There are 4 nested groupings, the coarsest first. Each group lies inside one group of the grouping before and may be the whole of it. The rows also spread widely along 14 directions, which tell nothing about the answers.
Some rows, each with its group in each grouping after it:
[-13 -22  11  12  -1  -4 -34  -6  10 -17  13 -22  -1   0 -14  -7  13  18
  -8  -7 -19  -1   4 -11  21 -10  -7 -13]  K_23 Raz K_378 K_380
[  5 -15   2 -18  15 -29  -1   3   2  -6 -14  14  -7   7  -1  18 -23   5
   6  -7 -13   0  11   2   8  -3 -30 -14]  K_167 guko K_745 K_923
[-31  12   1  -2  18  -7   2   2  35  -4   4  -1  -3  -1 -36  21  -1  -2
  -5  -1  -6  11  35  28  -9   1  30 -30]  K_23 Raz K_761 K_282
[ 23 -13   4   8  21 -21  -1  -9  -2  11   1 -20  -4  25   0   3 -15   1
 -13  -6  -9  -2  11 -10  10  -4   5  15]  K_167 Tivuv K_519 K_974
[ -8  -6 -13  -5 -21 -29 -28 -13   7  16 -20   2 -26 -21 -25  20 -19  -8
  21  -7 -17 -16   2 -25  -9   5 -47  -3]  K_23 Raz K_435 K_543
[ 31  -8   2  -6  12 -29  -4   0   3  21   0 -14   4  16  -8   3 -11   3
  -8  -4   2  -4  -4 -15  12   6  -4   3]  K_23 mure K_444 K_899
[  0 -21 -23  14  -8 -11 -30 -14 -22   9  -3   6  -4   2 -21   2  -1  -7
   4 -14 -28 -21  19 -18  14 -17 -21  10]  K_23 kot K_420 K_685
[ 10  -5  -4 -11   1   2 -23  10 -15  -4  -9  16 -14  -5 -29   7  -2  24
   5 -11  -8  -5  15   3  25   4 -46 -17]  K_167 fotaf K_387 K_488
[-28   5   0   7 -17   9  -8  -3 -29 -13  -2  -1   1   7  -9 -16 -10  16
  14   0  11  -1  -4  -5 -23  13  -9 -22]  K_167 fotaf K_150 K_615
[ 24  10  13  12  -6  -7  -8 -13 -29  18  -7 -11  -4  30   6   9 -15  14
  -8   1   9   1  -2 -23  13  -3 -20   9]  K_23 Raz K_378 K_915
[ 10  32  11  25 -21   1   8 -11 -28  19  16 -19  -6  44 -24   4 -12  16
  -7  13  34  -6 -13  -3  -9  -7  22  -2]  K_167 fotaf K_150 K_719
[ 18   2  13  -5  -7   4  -3  15 -15   4 -22   9  -3   3  -7  -8 -12  17
  29  11   0 -15  -4 -13  13  18 -26 -13]  K_167 Tivuv K_519 K_623
[ -6 -14 -10  30   1 -11   3  -1   3  -5  -5  -3  16   8   1   1   7 -22
  14  -4 -22  -9  14  -5 -12 -22   7  -3]  K_167 Tivuv K_45 K_708
[  8   8   6  21   1 -11  23   5 -23  -3  -2 -17  -4  16 -18   6  11  -1
   7  14   6  23  24   3 -12 -13   5 -24]  K_167 guko K_827 K_171
[ 26 -13   0  -5  27 -14  14  29  10  -9  -5   7  21  17  -4 -11   1  -4
   3  -4  -3  -3   1  14   7  -1 -11  -8]  K_167 Tivuv K_45 K_80
[ 22   4   2   6  16   1   8   8   9  15  -2  -5  13   9  -9  -3 -17  12
  -6  -3   6   7  -3   7   0  26   0   4]  K_167 guko K_611 K_430
[-36  15  -6  20 -19  20 -14  -2 -21 -24  -9   6  12  -4  -8   2  15  14
  12 -10  -7   1   5   3 -19  -8 -16 -25]  K_167 guko K_611 K_116
[-14 -16   3  -8  22 -21  13  13   9 -22  -7  -9  -1  15  -7 -10  -4 -14
  17  12  -9  -2  14   4 -20  -2  12 -17]  K_167 guko K_745 K_849
[ -4  37  26  -2  -3   2   6   3  17  23 -19   6   8  -4 -15  35 -12  23
  17  10   0  -6   9   5   4  18  30 -33]  K_167 guko K_827 K_271
[  6 -16   4   3   2 -32 -34  -7  15  -5  11 -33  -1   5 -13   4   7  10
 -17 -12 -10  -7 -16 -19  16 -18 -15   1]  K_23 kot K_654 K_269
[ 12   4   1 -13  -1  -9 -15   9  -5   2 -12   2   2   2 -16  -1  -6  15
   9  -7  -1 -22 -12  -8   6  10 -23  -8]  K_167 Tivuv K_519 K_974
[-21  -8  13  29   6  32   8  -2 -16  -9  -5  -6  -1   8  -6 -18  -2   7
  21  18 -11  11  42   3  -5  13  35 -20]  K_167 fotaf K_387 K_488
[ 14   8  14  16  -2 -14  19   7   2   6   0   3   8  24  -8  19 -10   4
  10   9   1   3   4   9   9 -16   8 -17]  K_167 guko K_611 K_430
[ 29 -16  -7  11  15 -14  20   9  16  19  -4   6   4  21 -10  -8 -27 -22
  13   9  -3 -11   1   3  -3  12  -3  20]  K_167 guko K_745 K_923
[ 18  12  -1  12  24  -6  15  14  19   8 -25 -26  -3  -7 -18   5  17 -20
  12  11  -5   7  26  -1 -20  11   0   1]  K_167 Tivuv K_519 K_623
[-31   9  12   4  -9 -20  -5 -11  15  -6   7 -24 -12  18 -18   5 -22   8
   5  12  12   2  -8  -2 -21   1  24 -20]  K_23 kot K_654 K_269
[ -4 -17   1  16   0  -3   8 -13 -44  -2 -27  16   8  16  35   1 -26  -6
  22  -5 -21   4  27 -19  -4  -4 -15  -2]  K_167 Tivuv K_519 K_974
[ -1  21   7  26  -9  12   2   6 -12  -2 -16 -23   9  14  -4  -9  19 -13
  19  17   8 -17  -4 -16 -27  -3  11   0]  K_167 fotaf K_387 K_488
[ -6   0   7  -3  -2 -10  -3  -2 -31 -11  -2  -6 -11  26 -12  -5 -13  18
   2   9  10   8   9  -4   0  -3  -8 -20]  K_23 kot K_420 K_685
[  4  -6  -8  -6  15 -11 -18   0  12   1  14 -13  16  13 -13 -15 -13  13
 -22 -16   3 -13 -25   1  -6  18  -1  10]  K_167 guko K_745 K_849
[ 18   1  34   5   1  -2  17  16  -4  -3 -19  -3  10   7  13   3  -4  17
  25  21  -1  14   0  -8  18   6  -8 -29]  K_167 guko K_745 K_849
[  3   9   8  -6   6 -19   2  -2 -22  -9 -28   7 -20  13   1  33  -5   5
   9   2  -9  10  29  -4   4 -23 -34 -18]  K_167 guko K_745 K_923
[ -3  -8   3  10   2 -13 -15 -10  -4   4 -10  10  13  22  13  15 -14  -6
   3  -9 -22 -20   7 -13  16 -24   6   7]  K_23 kot K_654 K_269
[ 16  35  10  -5  24  -1  13  19   3   6 -19   7  21  16 -13  31  20   3
  -3  -1  -4  -9  25  17   6 -14  24 -17]  K_167 guko K_611 K_430
[  4   5   6  10  15  10 -14   3  11   2   1 -19 -13  18 -25  -4   4   6
  -6   6  -2 -15  11   1   3   2   7  13]  K_167 fotaf K_150 K_615
[ 10 -12  -4  16   4  -1 -18 -14 -26   4   5 -15  -2  10  -5  -4  -6  15
 -16 -14  -7   7  11 -12   8   0 -15   4]  K_167 fotaf K_387 K_488
[ 23  16   8   5   9  -9   9   8 -20  -6   0  -3  16  41  10   5  -8  18
 -19  -8  19   5 -17   7   4 -12 -18   1]  K_167 guko K_611 K_116
[ -5   4 -11   4  19   2  -8  12  11 -16 -20  -6  -1  18 -10  -8   8 -22
   5   2  -5 -13  10   1 -17  -7 -17  19]  K_23 kot K_654 K_269
[-38 -28 -10 -12  14  -7 -47 -10  21 -23  10  -2  -7  12 -14 -13 -16   5
 -14 -21 -24 -29   0  -3  -3   0  -8  11]  K_23 Raz K_378 K_380

New rows. What belongs after each?
[ 25  -9  -3   5  11 -12   3  11   3  12 -10  -5  -8  27 -15  -9 -11 -23
  16  12  -2 -31   1 -10  -3  -1  -4  23]  K_167 fotaf K_387 K_488
[  6 -10  -2  44  16  17  15  -1  13   9 -10 -10   1   1  -6   0   4 -21
  12   9 -20  15  43   5  -4   3  14   8]  K_167 fotaf K_387 K_488
[-21  -9  -9 -11  10  -7 -33 -34 -26  15  -1  -9   0   8   1  -4 -38  22
 -19 -22 -10  -4  13 -22  -7  25  16   7]  K_23 kot K_654 K_269
[-14  18  15  13 -13  -7   2  -8  -1   1  -1 -17 -11  14 -14  10 -17  15
   6  13  16  17   0  -2  -9   4   7 -22]  K_23 kot K_654 K_269
[ 13  17 -11  29  -7 -18   4 -38  -7  59  11 -24  18   9  -4  18 -40  -1
 -20 -15  13   3  -6 -15 -27  27  44  14]  K_167 fotaf K_387 K_488
[ 10 -26  24  -1  -2 -24   3  -7 -33   1   5 -22 -10   2   0  -5 -17  30
  11   9  -1  25  16 -20  18   9   4 -43]  K_167 fotaf K_387 K_488
[ 22  12  -3   9  17  10 -10  14  16   0 -11  -2 -18  17 -33   8   7   5
  -5   1  -5 -11  17  11  13  -6 -25  14]  K_167 Tivuv K_45 K_708
[-10  -9  13  11  -6 -13  -6 -14   0   3   2 -10  -3   4   2  10 -24  16
   0  -2  -2  22   7  -8   4   8  -7 -20]  K_23 Raz K_378 K_380
[-17  23   9 -13   8  17  -4  17  -1 -14 -20  24  23  14  -1   5   0  13
  11  -2  -2 -22  -2  12  -5   6   4 -18]  K_167 guko K_745 K_849
[-12   1  -7  24 -13  34 -20   4   8   5  10  24  29  -9 -28  -8   9  13
   0 -13 -14 -11   8  16  18   8   7 -13]  K_23 Raz K_435 K_543
[ 13  -6  28   6  -3  -3  -1  12   1  -4   4 -16   6  23  -7 -17   0  12
   8  19   6  -9  -9 -11  16   1  10 -12]  K_23 Raz K_435 K_543
[ 16  21   2   9  12  14  -2  -1 -17  17  -5 -10   8  20 -14   0  -1   9
 -12  -1   8  -9  13  -1  -3  12  20   6]  K_167 fotaf K_387 K_488
[ 25 -20   1   7   8 -36  11   3  25  25  18  -8  26  11 -14   0 -15 -11
   6   0  -8 -17 -15  -4   9   2  33  -5]  K_167 guko K_745 K_849
[ -2 -14   1  -3  10 -16 -12   5  33  10 -12  -7  13  -6   2  -3 -18 -13
  16  -3 -15 -29 -14 -12 -12  20   8   8]  K_167 fotaf K_387 K_488
[  2   2   3   0  16   8  15  19   1 -15  -6  -2   0  22 -16 -22  -7   0
  10  15  11   2   3  12 -16  17  -6  -5]  K_167 guko K_745 K_849
[22 -9  0 22 15  7 19  8 -2  9  5 12 27 14 -5 -3 -4  1 -3 -2 -7 10 18 17
 16  1 14 -6]  K_167 guko K_745 K_923
[ -4  -9   5  -2 -11 -23  -5  -4   7  11   6  -4  11  11  -7  -4 -23   5
  13   2   3 -16 -19 -14  -2  11  14 -15]  K_23 mure K_444 K_899
[-11  -1   1  26 -19 -16  14 -17 -17  18  -5   0  -6   6  -7  16 -27  -3
  23   9  -6   9  16 -10 -16   0  10 -17]  K_167 guko K_827 K_171
[  4  -7   3  15  -1  -1   4   3   1  10  -2  -7 -12  10 -34  -8  -4  -8
  25  21  -6  -6  25  -5   7   1  19 -10]  K_23 kot K_654 K_269
[ -5  17  -1   4   9  -6  -1   1  -5  -3 -38  -7   1  -3   4  18  14 -18
  16   3 -14 -10  19 -14 -24  -8 -11  -2]  K_167 guko K_745 K_923
[  8 -15  -4  24  -4   5   3  -3 -15  16  11  -1  11   6 -23 -16 -10   6
   6   5  -5   7  17  -1  12  12  18 -11]  K_23 kot K_420 K_685
[-22   3  -6   1   5  -5 -13   4   8 -13  -2   6  18  19  -6  -4   1 -12
  -1  -9  -6 -24  -4   4 -13 -11   4   0]  K_23 Raz K_761 K_282
[ 20  11   2   2   2  -2  -4  21  -3  -7 -12  -7   3  18 -20  -9  19  -6
  14  11   4 -27 -14  -8  -3  -8 -21   5]  K_167 guko K_745 K_849
[ 19  -2   7  14  -2   0  -3   1 -19  10 -16 -22  14 -15   7  -9   4   8
   9  -1   0  13  -1 -24  -6  25 -15 -11]  K_167 fotaf K_387 K_488
[-31   1  13 -14   1 -39  -8 -16  -2 -13  -5  -7  -5  18  15  25 -29   9
  -8  -9   0  11   1  -7 -12 -12  -7 -25]  K_23 Raz K_761 K_282
[  1 -10   3  21 -13  -9 -18 -11   0   3 -15  -4 -29   5 -12  16  -6  -4
  23   8 -24 -14  11 -22  11 -18 -36   8]  K_167 guko K_745 K_849
[-14 -15  15 -10  20 -14   4  18  25 -28  -2 -13  24   9  14 -21  -8   4
   5   4   0   0 -22   4 -16  16   5 -16]  K_167 guko K_745 K_849
[ 40  -9  12 -19  24 -22  -6  23  -7  -6   4 -21  23  12 -12 -14  24  15
 -13  -3   2 -13 -13  -7  21  -3  -2 -13]  K_167 guko K_745 K_923
[-23  18   7   3  18 -16  -2  -5  12 -14  -8 -23  18  14  10  18   5   0
 -20  -9   2  16   8   5 -22 -10  22 -14]  K_23 kot K_654 K_269
[-17  14   4  34 -40   5  -6 -18 -16  22  -4  10   0  -1 -21  23  -2   0
  31   8  -9  -8  17 -15   4 -13  11 -26]  K_23 Raz K_378 K_915
[-29   2 -10  20  -8  -3 -13 -23  -4   5  20 -22  -6   7 -34  -3  -7   5
 -11  -5   2   8  17   0 -22   7  26 -14]  K_23 Raz K_378 K_380
[ 25  35   2  -3  -3  10  -5  10  -1  16 -21   7   3  22  -9   6 -16   8
  -9  -2  25  -9 -22   1  -5  20 -41  19]  K_23 Raz K_435 K_543
[ 20  -1  17  22   4   5  13  17  -5 -12  -3  -5   1  51   2 -14   6  -8
  11  23   8 -11  -1  -3  13 -23  -3  11]  K_23 mure K_444 K_899
[-35 -25  -3   0  -2   9 -12  -8 -27  -9 -18  31   6  -6  11  -1 -25   5
  30  -9 -32 -10  34  -7   0   8   2 -24]  K_167 fotaf K_387 K_488
[ 13   1   0  -2  16  -9   8  25  10 -15   5  -2   7  17 -25  -5   5   7
  -7   1   9   5  -4  22  -1  -1 -17 -10]  K_167 guko K_827 K_171
[-16 -26 -10  -3   6 -26 -13  -5  17  -4  29  -1  25 -11 -20  -2 -12  17
 -13 -24 -14   5  -7  11   4   8  15 -31]  K_167 guko K_745 K_849
[ -6  14  12  28 -11  39 -11   4  -9  -1 -10 -11  -1   2 -19 -21  12  10
  14  16   5   2   8  -9   0  19  -8  -3]  K_23 Raz K_761 K_282
[ 15 -16   8  12  13 -24 -17 -11  21   4   9 -37  -7  22   2  -6 -21   7
 -22  -4   2   7 -18 -15   7   3 -14  23]  K_23 kot K_654 K_269
[ -9  12   7   1   9   9   3   8   5  -1 -17   6  27  11  14  -3  -5   2
   6  -1   1  -3  -1   1 -10  16  11  -9]  K_23 mure K_444 K_899
[-13  10  18   9  13  14  17  12  12 -11 -16   7  17  14  13  -3 -12   0
   8  10   5  19  12  14  -9  15   3 -15]  K_23 Raz K_761 K_282
[ 26  19   8  19  -3  10   2 -10 -39  16  -8 -28  -9  10 -12  -2   1  25
  -8   7  16  26   9 -18  -1  18 -18  -2]  K_167 guko K_745 K_849
[ -4 -13   2   3   7 -15   5   1  13  -4 -18  16 -22   7  -8  21 -24  -6
  21   6 -18   3  24   5   4  -8 -28  -7]  K_167 guko K_745 K_923
[ 16   0  22   7   7   0   6  24  14  -3 -28   7  23  16  18   0   4 -11
  31  14 -15 -33  -7  -9  11  -8   2   0]  K_167 Tivuv K_519 K_623
[ 15  20   6 -20  21   6 -11  17  -6  -6 -26   5 -19  13 -21  11  -2  20
  -3   1   2  -6  15   6   7  11 -38   3]  K_167 guko K_827 K_171
[ -3  14  18   4  -7  -4 -16  13   5 -13 -27 -11   4   4   1   8  25  -7
  20  11  -8 -21  -4 -20   1 -17 -22  -9]  K_23 Raz K_761 K_282
[ -3 -26  -1  -9   6 -22 -16   1 -19 -18   8  -6   2  31  -4 -20 -12   3
  -1  -3  -3 -16  -7 -13   6 -14  -6  -1]  K_23 kot K_654 K_269
[ 18 -12 -18  12   3 -12   3   0 -15  21   5   9  40   1   1  -5  -8  -9
  -2 -21  -6  -8  -3  -2  -4   9   7  -3]  K_167 fotaf K_387 K_488
[  6   5  22   9  -2  -9   2  -7 -25   2   0 -29 -30  27 -19   0 -11  22
   6  23   9   8  14 -15   1   0   7 -12]  K_167 guko K_827 K_171
[-22  34  13  -9  -5  -1  -5  -2  29  13 -23  -1  -4   1 -11  20 -27   8
  20  11   7 -20 -15  -3 -26  28  11  -8]  K_167 guko K_745 K_849
[ 23 -13  15   7  11  -8   3   9  -5   3  -2  -9  24  26  13 -17  -3  -3
  -3   5  -1  -9  -8 -12  11   0   7   6]  K_23 Raz K_435 K_543
[ -2 -14   2   0  13 -13   7   1  -4  -9  -4 -10 -13  28  -4 -17 -23  -9
   2  11   6   5   9  -3 -16   8  -9   6]  K_23 Raz K_435 K_543
[-13 -10 -13 -15  21 -23 -11   0   2 -13   1 -10  16   3  -7  -5  -3   1
 -13 -22  -9  -9   2   3 -19   5   5  -9]  K_167 Tivuv K_519 K_974
[-20  -9   4  -3  23  -6  -3   1  40   0 -11  -8  -2  -4  -5  -5 -24  -9
   4   2  -9   5  12   4 -18  30   5   2]  K_23 Raz K_761 K_282
[-25   8   5  -1 -13  -3  14  -4 -27   2  11  10   4  26 -23  -7 -32  20
  15  10  15  -4   3  10 -19  13  37 -34]  K_167 guko K_827 K_171
[  3  19  -5  -2   8  -9  12   4  15  23   5   6  33   5 -20   9 -14   3
  -3  -8   7  -8  -7  15 -13  21  37 -16]  K_167 guko K_745 K_849
[ 22 -23  12  10  30  -9   7  31  20 -23 -10   6  20  23  11  -1  19 -15
   5   4 -26 -12  11   9  24 -30 -11   6]  K_167 guko K_827 K_171
[ -5  -5  -5  12 -14   8 -14  -7 -35   9 -22  24  19   5  15   1 -11  -5
  26  -8 -20 -30   8 -22   1  -3  -7   0]  K_167 fotaf K_387 K_488
[-37  13  -2   9  -5  14 -22 -12  17   1  -6   5 -12   6 -24  12 -11   8
   7  -1 -11 -14  17   3  -8   6  14  -6]  K_23 mure K_444 K_899
[-41  35  15  -5  -6  13 -25  -1 -10 -28 -39  -3 -11  -3   4  25  14  19
  17   0 -11 -10  12 -10 -22  -8 -22 -21]  K_167 guko K_611 K_430
[-20   5  17  10   7  24 -14   6   4 -17  -1  -5  18  11  -2 -13   9  16
  -5   1  -4   0   8   5   7   6  13 -14]  K_23 Raz K_761 K_282
[-14  -9  -7  25  -3   5  -6 -22 -24   9  13   5  22   9   2   2 -12  10
 -14 -19 -10  18  23  -1   3   1  17 -13]  K_23 Raz K_378 K_915
[ -3  -7  -2 -14  14 -13   2   2  -7   0 -13  17   1  -1  -6  12 -25  12
   2 -10  -6  23  25   9   8  12 -18 -23]  K_23 kot K_654 K_269
[-35   6  -2  -4  -7  -1 -15  12  15 -25  10  -6  -1   5 -40  -9   9  11
  15   2   1 -23  -9  13 -18  -2  11 -27]  K_167 guko K_611 K_116
[  5   1  12  17 -15 -24   5  -1   9  11   0   3  13  14   2  19 -15   1
  19   2  -5 -13 -13  -7   4 -17   8 -18]  K_167 Tivuv K_45 K_80
[ 25  12   9   8  -2 -27  17  10  -6   5   1 -21  27  18   2   3   6   0
  -1   4  18   3 -28  -8 -11  -7  -1 -15]  K_167 guko K_745 K_849
[ -5  -9 -16  45   0   6  11 -14  -3  20  25   2  46  12  -3  -8 -10  -5
 -12 -17  -9   4   5  11 -10   6  47   1]  K_167 guko K_827 K_271
[  5 -14   1 -11  16 -24   1  22  14 -20 -14   6   9  14   2  -1   0 -12
  17  -1 -14 -21  -6   1  -1 -13 -21  -3]  K_167 guko K_611 K_116
[ 14  -6   1  17   2 -28  -4 -11  -2  12  -6 -24  25   4  19  10   2  -9
  -4 -10 -13  -3 -12 -26  -7  -8   0   6]  K_167 guko K_745 K_849
[  2   3   5  -1   6 -28   2   4   7   0  11 -13  21   2 -21  17  19   2
 -14  -8  -4   8  14   7   5 -18  25 -36]  K_23 Raz K_435 K_543
[-27  14  -4  -5   0   5 -11   6  10  -8 -19  27 -13  23 -22  15  -8 -10
  21   5 -10 -31  18   9  -5 -14  -2  -3]  K_23 mure K_444 K_899
[-24  25   0   5  -9  -4   7  -9  10  18 -22   0 -15 -16 -27  27 -14  -5
  19   9  -1  14  33   2 -27  19   9 -27]  K_23 Raz K_435 K_543
[ 21   2 -13   8  19 -21   1  12  20   8   7 -23  10  15 -36  -4  18 -24
  -9   0   3 -11   5   5  -7 -12  17   9]  K_23 kot K_654 K_269
[ -7 -16   2  -2  16 -13 -11   2  -5 -12   1   0  13  -7 -10  10  12  17
  -5 -17 -26   7  32   4  16 -11  10 -36]  K_167 Tivuv K_45 K_708
[ -3  -8  34  14 -16  -6  -1  -3  -5   2  -5  -7  17  -1  18  10 -11  23
  22   9  -9   2  -5 -17  19   1  16 -37]  K_167 fotaf K_387 K_488
[ -9 -13  -1  -1  24  -9 -10  15  24 -29  -9 -14  17   0   6 -10  15 -10
 -10 -11  -9   8   0   5 -13   1 -26  -3]  K_23 Raz K_378 K_380
[  8 -12  12  28   9  21   1   6  -6   3  -4 -26  20  10   5 -35   7  -6
  15  16  -6 -13   4 -18  -8  20  33   8]  K_167 fotaf K_387 K_488
[ 28   8   8  -6   0  -1  16  29 -14  -6  -3   5  10  21 -18 -17  -4  16
  15  10  22  -3 -19   9   4  12 -25 -16]  K_167 guko K_611 K_116
[  7 -15  -3  11  14  -1  -5   0  -1   4   0  -8  -8  21 -14 -17 -12  -9
  -1   5  -5  -4  16  -6   3   6  -6  16]  K_23 Raz K_761 K_282
[ -4   4  -6  10  -2   5 -12  -4 -11   2  -6  -6   2   3 -11  -4  -8   7
   0  -8   2  -2   1  -4 -12  13 -14  -2]  K_167 fotaf K_387 K_488
[  9 -28  13   8  -8 -34  16   4   6   4   2   5  -3  25  -1  -2 -35 -10
  31  19  -3  -3  -4  -9  14 -11   0 -14]  K_23 kot K_654 K_269
